The first 5 rows are patterns. Each new row is the sum of 2 different patterns, raised or lowered, with some noise. Before adding, each is slid sideways (what falls off one end comes back at the other) and multiplied by a number that may be negative. Names go in the order of the patterns.
Some rows, each with the names of its patterns after it:
[  1.1  -0.9  10.0   4.2  10.3 -19.7 -13.9   3.1 -10.6  11.1   3.6 -30.6
  -2.2  12.2  -0.6  -0.4   5.0   9.3  -1.4  10.0  12.0   0.5  33.5  33.5
   3.4   0.9   6.7   3.5  -4.1   0.3   4.9  12.3  -1.0   9.5  -0.1   0.6
  29.1   0.3 -18.1   9.4   1.8   7.9 -26.2   5.7]	U
[ 13.1  -1.1  -0.3   5.7   3.9  -6.7   6.4   5.0  -4.4   6.2  31.6 -18.3
  13.9 -10.2  11.5  -1.3  -6.1  -3.7   0.5   0.1  -1.3  -1.4   1.3  11.9
   0.2  -7.3 -14.5   0.1  10.0 -11.7 -12.6 -10.4 -10.0  -4.3   4.8  -6.5
   4.1   2.7  -2.4  17.7  -4.8  -7.9   3.4   7.9]	Y
[ -3.1 -20.9  -1.1   7.6  -4.6   4.7  18.2  -6.1  15.8 -13.2   6.6  14.8
  14.9  -3.6  13.2 -13.3  -2.4   2.6 -10.8  -2.8  -5.6  -7.3   5.8  28.2
 -16.6   3.1  -1.9  19.2  -5.3 -18.6  -0.1   1.7  10.2  10.4   2.5 -33.5
   3.2  -3.1 -14.6  -3.1   2.1   6.5   1.2 -33.5]	N
[ -3.4  -0.6   3.4  -6.5  22.8   4.8  -0.3 -16.8  21.1  -0.1   8.6  10.2
  -6.2  -1.8  -0.6  18.2   4.3   1.9   5.3  13.6   1.4 -31.6  -4.1  -6.4
  -6.0   7.3  10.0  -4.8  30.1  -1.6  -7.4   2.7   7.0   6.9   3.2 -33.5
 -11.5  -0.4  33.5 -17.7 -15.5 -11.1   3.4 -28.1]	P
[ -1.1   7.5  -0.6 -14.2 -12.6   4.9  -8.6   7.5   4.1  -8.5  -3.4  -2.8
  10.0  -9.5   0.1   0.2  -0.1 -19.4  -2.0   1.9  -3.7  -5.6  -5.1  -0.5
  -5.3   4.4  -8.8   0.7   9.5   8.4 -11.1  -1.6 -33.5   2.0  -2.4  -0.6
  12.0   0.3 -21.3  28.6  -0.4  -0.7   6.5   8.2]	A

New rows, each followed by the names of its patterns:
[ -2.0 -15.9 -18.1 -14.6   2.7 -15.8 -52.8 -33.3 -26.0 -17.5 -22.1 -20.9
 -31.3   0.8 -24.6 -22.9 -22.6  -9.0 -11.7 -16.1 -35.9 -33.8 -25.2  10.9
 -30.2 -22.4 -30.0 -16.1 -39.9 -17.6 -24.2  -9.6 -21.9  -2.2 -11.3   3.7
 -48.1  11.1 -26.4  -1.0 -11.0 -30.2 -24.1 -20.8]	Y P
[ 35.4  23.7  20.0  20.2  -9.4   0.8  16.9   0.5  32.5  19.0   1.4  26.8
  19.1   1.4  28.4  24.1  19.6  28.3  -3.9  13.5  23.4  36.4 -17.8  18.2
   7.2  22.3 -18.9  16.6  32.7  21.5  10.3  27.4  12.7  15.8  30.5  31.6
  19.1  32.1  26.4  11.3  11.1  14.7  55.4  23.6]	N P
[ 16.4 -12.9  -0.8  -0.9  12.1  16.2  -2.3   6.9   2.0  27.5  16.8  10.8
  -4.8  23.0   1.2 -13.1  -1.2   7.0   6.4   5.3   7.3 -48.2 -19.0  -2.0
  -7.4  -3.4   3.9  14.6   6.4 -25.6  -7.3 -10.5  -2.9  12.5   0.1 -14.3
  20.4  14.7  12.1  -6.5   6.1  40.4  12.5   0.8]	U N
[ 16.2  40.0 -26.0  10.8   2.9 -20.0   1.3  27.4 -18.8   5.3 -24.9  -2.6
 -22.2   5.9   3.6   0.6  23.3  33.4  -5.2  27.9 -13.9   7.1  25.7  20.1
   3.2   6.9   2.8   3.3   6.3  -5.3  22.2   0.3  -2.3  13.9  36.6  -4.6
   6.0   7.7  17.1   9.2 -14.2  -3.5  -1.6  23.7]	N A
[ 12.1  27.0  12.4   8.3  24.6  14.7  38.9  20.6  26.5  29.8  10.7  19.0
  61.6  21.7   8.8  24.1  25.4  19.9  14.8  24.7   6.8  16.3  20.7 -14.9
 -14.7  27.6  19.7  47.4  15.7  23.8  20.9   2.3  10.3  38.2 -13.6  19.3
  19.6  -9.0  11.9  33.2   4.0  18.0  25.4  52.6]	U A
[-20.8 -18.4   5.0 -30.2 -20.8 -20.2  -9.5 -18.9 -24.7   0.2  -1.0 -22.7
 -39.0 -32.1 -27.0  -3.1 -12.2 -18.5 -22.5   6.4 -24.4 -28.3 -14.3 -20.4
 -20.7 -16.4 -70.5 -50.7 -21.8   9.1 -37.7 -33.2 -26.6 -14.9 -44.6 -31.0
 -18.0 -25.0 -25.5   0.3 -35.5 -20.3 -23.7  -6.3]	U P
[-10.9   3.6  16.0   8.6  -2.5  31.8 -13.6 -18.7  -0.3  31.1   8.1  17.3
  27.6   9.8   9.3   1.0  29.2   9.3  15.7  18.5  -3.6  16.9   8.7   2.7
   9.3   3.5  46.2  16.5   8.7  38.5   5.7   5.7   7.5  37.6  32.9  15.0
  -0.6  -3.4  11.1  71.0   4.8  -9.3   7.6  19.3]	U P
[-18.4 -22.4   1.0 -19.0   3.8 -14.9 -20.9 -18.0  -6.5 -27.3   2.7  -0.7
  -0.9   2.4 -14.2   4.8   7.0  -5.1 -26.5   8.4 -13.7  -2.5 -27.4  -4.9
   8.4 -19.2  -6.5 -11.5 -19.2 -15.3  12.7  -9.1  -4.4  -1.4  -7.0  -4.6
 -18.7 -11.2  24.5  -9.9 -13.0   5.6 -23.9   3.1]	Y N
[ 48.0   9.2  36.1  25.9 -14.1  20.3  47.4   1.8  22.2  25.9  25.6  15.4
  32.6  27.4  23.1  62.8  61.1  19.9  27.4  22.6  22.9  22.2  26.0  30.0
  28.2  27.2  28.8  21.4  22.7  59.6  22.6   5.3  32.9  27.8  32.6  -0.2
  31.0  21.1  26.8  31.8  18.5  25.9  10.4  11.3]	U A
[ 15.7   8.5   5.5  14.9  12.6  20.8  12.5 -27.8  -0.7  -2.9   5.4  23.7
   8.5   8.7  23.3   5.1  33.6  -5.7  17.7  22.7  23.0  -8.4  22.3   2.8
   7.9   8.3  -2.2   9.3   5.0   9.4  11.4  35.2   5.5  21.1   1.0  26.6
 -19.0   0.0   7.4  13.6  30.2  20.9  -3.4   7.6]	N A
[ 24.0 -12.2   2.1 -37.2  11.7   2.5   8.8  -7.3  -3.4 -25.2 -12.8   5.5
 -18.0 -12.4 -12.3  -8.1  -3.6  -8.3 -29.5 -13.5 -17.8  13.7  -9.3 -33.9
  10.7 -11.7  -6.6   0.7  -2.7 -38.4  -5.6 -40.6 -33.6 -15.2  17.7 -17.4
 -22.6 -52.3 -11.0 -51.7 -15.5  -3.2 -15.2 -13.1]	N P
[-13.8   2.7   0.8  -3.1  -6.1 -26.1  -5.9 -10.4   3.2   1.5  -5.9   4.6
  24.3 -10.1  15.7 -11.0   7.9   0.6  13.7   0.8  11.3 -13.1  -5.4   3.1
 -10.3  -0.1  -9.3  -4.1  12.3  33.9 -22.2   1.3 -22.9  19.4  -5.3 -14.1
  10.2   2.7  -4.3  31.4   2.8 -31.0   9.2   4.1]	N A
[ -5.6   1.5  42.6 -30.2 -10.9   6.2   0.3   4.8  15.3  -0.2 -23.8  23.4
  14.8 -11.1  10.4   0.3   6.3  13.4 -20.7   4.0 -22.4  13.0  10.7   2.1
   8.9  38.6   2.6  16.5  -2.2  14.2  21.4  17.8   4.7  12.3   3.8   2.4
  -3.4 -13.9  14.1   2.6  33.1   8.1  32.7  -8.6]	N A
[  6.1 -15.4  -2.9   8.3 -17.9   0.0  -7.2  17.2  -7.6   8.3  -3.9 -12.1
   1.8 -14.6 -12.1  30.6 -15.0  20.2 -18.9  -0.9  30.2   6.8  -9.4   0.7
   1.8  -3.8  -7.4  -7.9  -6.4  -3.4  12.2 -26.3 -36.1   9.8  11.8   4.9
   8.4   8.6  -2.2   3.8 -12.2  -1.7  -5.2 -15.3]	U Y
